The first 6 rows are patterns. Each new row is the sum of 2 different patterns, raised or lowered, with some noise. Before adding, each is slid sideways (what falls off one end comes back at the other) and multiplied by a number that may be negative. Names go in the order of the patterns.
Some rows, each with the names of its patterns after it:
[-15 -21 -21 -4 28 0 23 19 -16 -20 29 0 -7 -3 10 -15 -18 -10 10 -2 22 27 -16 -12 3 -15 -19 6 -22 11 0 4 -1 23 -9 -9 7 10 17 -11 -19 9] -> (3)
[14 13 -2 -17 27 -7 -14 -15 -15 5 -27 25 18 8 7 -15 15 8 -11 -19 23 12 19 12 -21 24 -5 28 26 -19 8 -1 -16 -22 0 8 19 22 -29 3 -9 22] -> (4)
[19 -9 15 -29 -5 17 -28 24 29 -3 -7 3 -22 3 3 17 -19 21 12 15 14 -6 -3 26 23 -4 18 -17 15 20 5 -13 -10 -17 -21 -15 3 -4 1 -7 -28 -24] -> (0)
[-8 25 19 3 -11 27 27 -2 13 11 8 20 28 19 0 -12 18 27 0 11 -20 7 -13 9 -19 -13 -1 10 23 2 28 -22 -26 18 10 19 7 -20 14 -24 -5 -27] -> (5)
[27 22 -11 -19 19 5 5 14 0 -5 -19 -9 -1 16 -29 -15 4 -6 18 -28 -18 -2 20 28 -24 -24 4 23 19 -7 0 8 9 -26 -4 -22 -6 -18 18 -1 26 1] -> (1)
[-24 -11 6 -9 -20 14 -17 -20 28 12 -13 7 1 24 7 -28 27 -2 0 16 1 -18 22 28 9 14 19 -6 13 -12 10 20 -28 11 7 0 7 17 -2 -7 24 1] -> (2)

New rows. What belongs after each?
[-11 -5 -13 18 -17 4 27 -4 -10 22 30 -27 25 -1 -19 0 11 -20 -17 -40 -27 8 -30 -6 -9 -26 -29 -5 -9 -42 0 -42 -27 7 -40 25 2 -27 14 -10 -28 -3] -> (0) (2)
[-7 -17 -3 -44 -4 -17 -14 7 -31 -17 -30 13 -5 -12 -15 -29 -31 -24 3 10 22 17 -40 -4 -19 15 24 17 -29 -19 0 9 -22 -42 -4 -24 -59 10 7 -12 14 -26] -> (4) (0)
[23 -16 -15 12 5 -13 12 10 24 7 -30 7 21 6 29 -10 -8 40 5 31 39 17 -1 12 -19 18 21 -4 6 28 16 28 33 7 -1 47 28 -10 14 -5 17 8] -> (0) (2)
[9 8 -5 16 -3 9 -3 5 22 -6 20 49 7 -11 25 -24 -1 33 -8 1 -9 -6 -11 10 -1 -3 9 10 -4 -29 5 5 4 -40 -18 14 6 28 51 16 -17 -14] -> (3) (0)
[-50 -21 -48 -29 -43 -49 -2 -36 -8 -7 -43 -24 -25 -52 -46 -5 -9 -31 -7 -35 -8 -18 -10 -17 -20 -11 -32 -28 -58 -21 -12 -11 -23 -60 -39 -49 -18 -14 -27 -24 -42 -33] -> (4) (0)
[-39 -21 -8 -15 -25 -29 -10 -44 1 -18 -17 -5 -63 -2 -15 -30 -30 7 -18 -12 3 -44 -29 -39 2 -13 -49 -12 -38 -46 -20 -18 -32 -6 -13 -29 -18 -51 14 -15 -13 -15] -> (4) (2)
[1 -1 -35 -55 -8 -13 -31 -3 -26 -46 -36 -21 -2 -13 18 20 -40 -30 -19 -23 -15 1 -57 3 -31 6 -13 -5 -10 -46 -27 -7 -1 -31 -20 -10 -36 -52 -29 -37 -5 -32] -> (3) (0)
[-11 -25 3 -10 20 -5 8 -10 18 -3 -24 -3 -42 28 26 -19 -26 -43 10 30 -16 -2 -21 21 5 -24 -29 11 5 -7 -17 5 -27 -15 -20 -17 -46 -36 2 23 -29 -32] -> (5) (1)
[17 -55 -41 -49 -44 -26 -41 -1 -50 -2 5 -43 -49 -25 -1 -64 -30 -3 -68 -50 -25 -49 -48 -64 -38 4 -62 -47 -29 -54 -11 -19 -36 -58 -28 -32 -46 -32 -57 -16 -57 -26] -> (5) (2)
[-24 -9 -42 -24 -32 10 0 -7 -20 -46 -15 -1 -5 -40 -8 8 3 27 -30 29 -17 37 32 -24 -9 -36 -29 -53 10 24 -5 6 -48 -8 -4 4 24 16 17 -10 -6 -32] -> (4) (5)
[18 11 4 -1 -17 20 -1 -9 -10 6 3 3 -9 -6 8 16 44 -10 9 4 9 6 10 -12 4 9 -5 27 43 -14 -12 -2 13 34 -11 13 11 20 -4 -28 -9 30] -> (3) (5)
[-45 -36 -15 -13 0 -27 -3 5 27 -18 -7 -34 -19 -7 -35 -24 -45 -21 15 -29 -12 0 -2 -4 -10 -9 -22 15 -24 14 -23 -24 -14 -17 22 -17 -2 -16 -14 14 5 6] -> (4) (1)
[-7 -4 -8 -11 12 15 4 5 45 2 -13 5 -24 9 13 -12 -9 -24 17 21 13 -24 -21 11 6 7 -21 12 2 6 -15 -11 -21 18 -17 15 -8 -32 -2 32 -18 -7] -> (3) (1)
[6 3 -13 16 10 6 8 -19 29 -7 -4 -10 5 3 3 -2 -26 16 33 -2 12 24 39 -1 -4 12 -36 -21 24 21 -14 -9 4 30 -27 18 18 1 -3 19 -25 -38] -> (3) (2)
[-2 -17 -9 15 21 -16 -35 31 10 -7 -1 -32 4 -5 13 -6 -39 2 26 -10 -7 -23 20 -10 13 8 34 -8 6 7 -2 6 24 -32 -2 -41 -23 37 6 1 8 14] -> (5) (1)
[-22 -55 -21 13 -54 -42 -19 -13 -8 -34 -2 3 10 -42 -24 -39 -18 3 -40 -50 1 -4 -21 -18 -16 -51 -30 -32 1 -18 -65 -13 -20 -6 -22 3 -34 -13 11 -16 -51 -47] -> (5) (2)
[41 60 11 59 38 66 46 39 55 31 44 67 57 13 39 69 29 35 39 33 82 36 72 78 5 29 74 46 41 51 47 24 43 32 26 29 69 59 13 41 30 14] -> (3) (2)
[-19 -5 -57 -45 -27 -54 -33 20 -13 -45 -32 -68 -32 -12 -28 -27 2 6 -9 -39 -49 -34 1 -27 -59 -14 -52 -25 -12 -45 -68 -53 -45 -35 -57 -49 -34 -34 -16 -62 -42 -15] -> (0) (5)
[-38 11 32 -32 32 50 16 4 -15 -11 -10 -10 37 6 1 14 22 21 -12 9 40 27 -15 21 -28 -1 33 17 -4 2 6 -17 9 -1 6 2 -7 -43 -8 26 -8 12] -> (3) (0)
[49 -15 4 37 32 12 -10 -13 6 18 11 20 -19 -3 12 6 12 -23 9 13 31 10 12 29 -26 13 -7 0 30 -9 -2 23 34 -30 -3 10 8 24 -8 30 -24 5] -> (4) (2)
[6 0 26 9 17 26 -24 22 2 27 3 -14 -38 -44 5 22 -4 -22 -27 -28 -28 13 -24 32 -31 13 15 -15 6 27 -23 -11 -19 -36 10 15 -5 -24 14 2 8 9] -> (0) (1)
[13 -6 -1 -35 7 27 0 -6 -48 14 32 -23 -3 1 0 -6 -9 -24 24 3 27 -11 29 -11 7 -11 -9 -21 1 24 11 -6 -18 3 0 3 -9 8 -3 -15 -25 23] -> (0) (1)
[-5 5 39 -43 -50 19 -2 -6 28 -11 -16 -46 3 -35 -12 -52 -42 3 -12 -23 -58 -17 -24 27 6 -51 -38 5 22 26 1 1 -9 2 -35 -3 7 10 -42 17 -25 51] -> (0) (1)
[-21 9 18 -37 -43 13 -20 3 -1 -5 -15 -13 -24 -15 6 -27 -7 -17 -29 13 -52 -42 -32 3 39 -28 -13 13 -1 -5 7 -11 -1 2 -26 -30 -44 -20 -22 10 3 40] -> (3) (1)
[-12 -8 4 -32 -3 -8 -19 -3 -17 22 -61 -44 -19 -23 20 -49 -31 0 18 -18 -42 -48 -19 24 -16 -9 -39 -38 15 -39 -11 -15 6 -25 -16 -29 -21 16 4 12 -42 -34] -> (4) (1)
[37 -18 -9 16 9 -34 13 9 -9 30 -4 -4 -9 -32 23 9 -29 21 20 -8 -4 5 -24 15 19 8 -44 -27 -13 -7 -11 -11 -14 -10 33 27 -15 25 -21 2 -5 -39] -> (4) (2)
[-15 -1 -42 23 36 11 31 6 -13 9 49 -4 14 -16 29 8 -11 -21 -2 -15 -4 9 -8 -13 8 -19 -40 -19 0 -2 21 -23 -10 33 -35 16 31 2 9 -8 -37 9] -> (3) (0)
[-35 -25 0 -12 19 -45 -6 -8 -35 7 16 -33 -10 -7 -43 -19 -25 11 -15 -4 9 14 10 -24 -39 17 -9 -28 15 -18 -24 8 -4 -30 -28 -21 -20 -14 -18 -10 -30 -42] -> (3) (0)
[30 -20 -25 8 -24 -5 1 -1 -42 4 4 24 1 -17 -7 19 35 -8 21 -22 28 26 5 -14 -27 -15 -41 1 18 -16 1 -20 -22 -2 2 10 19 -8 4 -4 -39 24] -> (0) (5)
[-23 -5 -57 0 -4 -30 -32 -7 -12 30 -20 36 8 4 -15 -14 -15 -12 12 -32 -39 -25 -18 -16 0 -50 -50 -31 -19 14 -43 -51 -10 -4 31 -38 -15 -14 34 15 -15 -20] -> (5) (1)
[-3 7 32 -18 49 -19 1 -1 -34 -1 -19 2 -19 -9 -18 -17 -27 -18 7 -50 -7 -30 -11 -2 -27 -1 8 38 3 4 -27 -4 36 -5 6 -42 -12 -40 19 41 -43 4] -> (4) (5)
[35 -5 16 7 -3 -25 26 -1 -25 -6 12 27 10 -9 4 -4 9 41 -34 -16 10 11 18 4 23 42 -17 12 3 8 32 46 -29 -10 -12 23 -5 -5 21 -5 -25 -9] -> (0) (2)
[-27 21 15 -1 -10 5 22 15 -16 -4 -29 7 -57 21 -4 -20 16 1 -1 -3 -17 -25 16 14 33 17 -18 5 15 32 14 -17 -9 23 -1 -18 -24 -23 37 29 -34 -18] -> (4) (1)
[-11 7 -59 -39 -9 -28 -12 -14 1 -17 -20 -10 -37 -53 -23 -10 -45 6 15 -40 -7 -43 -18 -6 -23 -22 -13 5 -19 -51 -52 -13 9 -53 -32 -6 -12 -28 -49 -34 -62 -52] -> (3) (5)
[45 24 -2 40 21 40 47 1 11 26 59 29 22 56 -6 7 5 39 26 11 26 17 4 34 17 6 -2 24 23 -5 -11 2 14 -13 31 -13 -15 34 39 16 34 33] -> (0) (2)
[24 10 -12 -5 -3 2 -2 -11 7 1 30 -20 -15 8 -2 -12 9 3 -21 33 -11 -11 -26 3 -17 -34 1 1 8 10 -33 -14 6 -24 -3 -3 -7 7 9 -9 27 9] -> (4) (0)
[-38 -8 -3 -31 10 9 -18 -10 -6 -4 -8 -29 -21 -16 22 -3 10 23 17 -22 -6 -17 -2 44 5 -19 -12 -34 46 -5 -13 41 -5 -35 -9 -4 -18 43 -4 3 -31 8] -> (4) (0)
[7 39 19 12 -9 -9 8 28 14 36 11 23 40 14 23 7 11 7 39 14 25 -8 16 38 33 -4 12 12 11 2 -11 6 -9 -11 2 11 5 1 23 -8 0 31] -> (3) (0)
[-17 29 -4 -10 7 26 -20 12 -2 -31 23 -20 7 -14 -20 6 7 37 -23 -7 -4 14 21 -27 6 -21 -23 -13 -7 6 -36 -20 10 29 -29 -30 -22 -21 38 -27 14 -32] -> (4) (5)
[6 26 28 12 -29 19 -29 -40 -2 -4 3 -12 43 9 25 -9 -15 8 5 -32 -15 28 5 4 -3 -13 43 -16 34 48 -5 6 -30 -16 -48 -18 22 32 -10 -25 9 -11] -> (3) (4)
[-10 30 17 16 30 29 19 -11 -25 -21 10 16 9 14 -41 5 35 -5 21 31 51 27 -21 -6 -7 -2 -1 -7 5 9 13 -5 11 -30 -11 5 20 -25 -4 14 -8 21] -> (3) (5)
[27 -21 -18 11 -11 -5 -2 3 4 -20 -11 14 -13 -19 31 -36 -45 -13 -13 -24 17 -12 3 -26 -9 1 -31 -20 -13 -7 -19 -21 -13 -21 -20 26 -3 -29 -4 24 -13 16] -> (0) (2)
[-25 -86 -56 -60 -51 -38 -52 -49 -40 -14 -39 -40 -60 -62 -28 -28 -24 -65 -47 -67 -23 -11 -72 -53 -47 -2 -12 -51 -30 -85 -56 -47 -53 -35 -45 -45 -16 -22 -50 -67 -59 -68] -> (4) (1)
[23 -29 13 14 7 -3 10 -6 -33 -23 -29 -13 40 -8 42 6 -28 16 17 -2 -2 -7 -5 -5 -7 -29 8 28 32 14 0 15 -5 11 1 -18 -23 28 2 2 -21 9] -> (3) (2)
[18 -18 3 -15 24 -13 0 -8 -24 -47 15 -20 -39 15 17 -5 1 -30 7 -9 3 30 2 -12 -4 51 16 6 18 -31 29 0 5 -12 -59 27 21 -10 -22 -15 -2 -16] -> (1) (2)
[-19 -7 0 -11 -40 -11 6 -23 38 -15 -14 13 -22 36 29 -23 17 -2 -28 20 6 3 -2 39 24 26 19 -15 2 14 26 12 -9 -7 21 22 11 3 -10 -23 -2 -15] -> (0) (2)
[-4 34 27 28 -1 44 18 22 -6 28 -26 -3 9 39 19 -18 17 -3 10 20 39 15 5 18 40 9 -1 21 -18 18 37 -3 -39 6 38 24 14 -13 18 19 -18 27] -> (1) (2)
[-27 39 30 16 47 14 3 -17 23 -7 23 -24 -8 22 10 7 -32 4 -5 48 28 -19 -6 33 46 45 27 30 21 32 -12 18 14 27 -21 37 3 61 18 23 56 -19] -> (0) (1)
[-13 -19 41 10 16 -10 -17 57 -20 -5 -7 -23 9 -2 17 2 6 -1 -29 26 2 10 -30 16 35 18 11 -15 20 -15 34 34 -31 6 25 -1 -24 10 26 16 40 -6] -> (4) (2)
[0 -17 12 -14 -14 -14 -5 -18 -29 6 -5 -29 -17 -6 5 1 -68 -33 -30 -40 9 -25 -56 -16 7 12 -47 -20 5 10 -6 -26 -35 -31 7 -29 -23 -25 -2 -33 11 -30] -> (3) (1)
[-45 -52 -43 -58 -65 -78 -30 6 -37 -32 -47 -25 -10 -31 -6 -11 -23 -32 14 -2 -43 -36 -34 17 -16 -21 -77 -53 -26 -2 -52 -65 -57 -24 -18 -36 -16 -29 -55 2 -19 -1] -> (5) (1)
[-56 -34 0 -41 -59 -9 -44 -9 6 5 -36 5 -12 1 -23 -62 1 -50 5 15 -35 -41 -24 -6 8 -26 16 -19 19 -21 -41 -21 -44 -3 -43 -47 -9 -20 -30 -31 -22 -46] -> (5) (2)
[-26 10 19 53 26 23 45 -9 9 61 -5 12 12 14 -15 -11 12 40 24 17 41 -8 15 26 8 -4 6 11 22 3 10 4 41 -7 23 40 29 38 -9 5 29 -6] -> (3) (4)
[-22 20 6 -35 5 -12 -2 13 -32 28 -6 40 24 -46 -14 -13 -11 -50 -27 0 -14 -6 -35 -24 -39 -5 5 9 -26 -42 9 -22 -1 -29 -11 -13 -13 23 0 -12 -26 -20] -> (4) (5)
[-32 -23 -26 27 1 10 8 -14 5 -26 -17 -48 -6 16 16 -21 -36 17 -13 13 20 -17 3 -22 -28 -54 -36 11 11 7 -31 5 -24 25 -8 2 -14 -25 0 -16 -20 -35] -> (3) (4)
[30 17 6 37 19 24 38 51 56 8 13 33 53 65 41 8 38 20 33 31 -4 50 -5 19 28 51 20 66 39 20 -5 55 10 26 28 16 31 18 -1 7 41 -10] -> (0) (1)
[-54 -63 -46 -19 -50 14 11 -35 -34 -40 -27 -33 -32 -57 2 -20 -7 -19 -35 -14 -47 -5 4 -37 -26 -57 -33 -59 -45 -42 -13 13 -56 -3 -24 -15 -34 0 -32 -49 -6 -25] -> (3) (4)
[1 -19 -24 -16 -3 27 2 -14 -14 0 17 -25 -32 7 -6 30 -17 9 -15 13 -45 -15 -49 -37 24 -7 -26 -28 -27 -3 -16 1 23 20 5 -23 8 -9 14 -2 -18 3] -> (4) (1)
[16 -46 5 29 1 -12 -2 6 7 25 22 6 -5 14 -13 20 -30 -20 36 34 -22 12 -20 0 17 15 14 0 -13 -31 14 19 -6 14 -23 2 -2 20 -25 -11 -1 19] -> (0) (1)
[27 30 23 6 27 -13 -24 36 37 -17 9 -12 16 -14 22 3 0 -2 20 9 -21 43 -2 -29 31 25 13 24 -27 15 -29 -7 -41 3 39 17 -5 -19 31 42 -5 28] -> (3) (5)
[43 -9 62 39 -15 44 -1 -25 -9 17 13 47 24 -21 -1 18 18 11 12 3 1 42 -14 -16 0 -18 23 -25 22 21 29 24 12 39 31 3 -8 30 25 49 35 -21] -> (4) (0)
[16 -20 3 -14 -26 -7 -7 18 8 -14 -26 -20 11 2 15 -7 -33 21 -31 -36 -41 -19 6 -12 6 -30 -1 29 -1 -9 2 -8 23 12 -19 13 -25 4 24 -10 -16 -17] -> (5) (2)
[8 10 -32 10 -5 -20 -18 -3 -8 -1 -11 -18 -27 -24 9 -39 -40 4 -9 -10 -7 -17 -16 18 8 3 -6 -27 22 -33 -14 -16 -14 -45 19 17 17 6 26 -1 -5 -36] -> (1) (2)
[-15 -3 -23 14 -14 -45 0 18 1 8 4 11 4 -10 2 15 39 24 -42 3 -40 1 15 -3 -2 -23 -27 5 -7 3 31 1 -13 -21 -5 -49 -3 0 -25 11 15 -34] -> (3) (0)
[6 42 44 -8 7 -18 -6 40 8 26 27 48 15 19 -7 18 18 -4 -18 24 17 1 3 -17 8 15 11 38 28 12 23 -13 28 -11 12 25 41 4 19 17 2 6] -> (3) (5)
[-56 12 10 -37 -14 -17 2 12 -14 -1 31 29 -4 -18 -33 22 17 -27 -49 -31 5 4 -17 -46 -45 -13 -7 1 -29 -6 -1 8 17 1 -12 -11 -17 3 -32 -37 -15 8] -> (5) (1)
[6 5 -8 -25 -2 9 -16 2 1 -11 15 13 -20 -17 2 3 -24 -8 -6 2 -16 -29 22 10 -3 21 13 -23 -12 34 -21 -5 26 19 -12 0 8 1 20 34 -4 -20] -> (3) (2)
[-8 -6 -17 -1 -33 -1 -17 -30 -32 3 13 -11 -30 -19 18 -19 -10 5 -22 -20 20 5 3 35 24 4 3 5 -6 30 16 -16 17 -40 36 8 -20 32 -12 -34 -10 18] -> (0) (2)
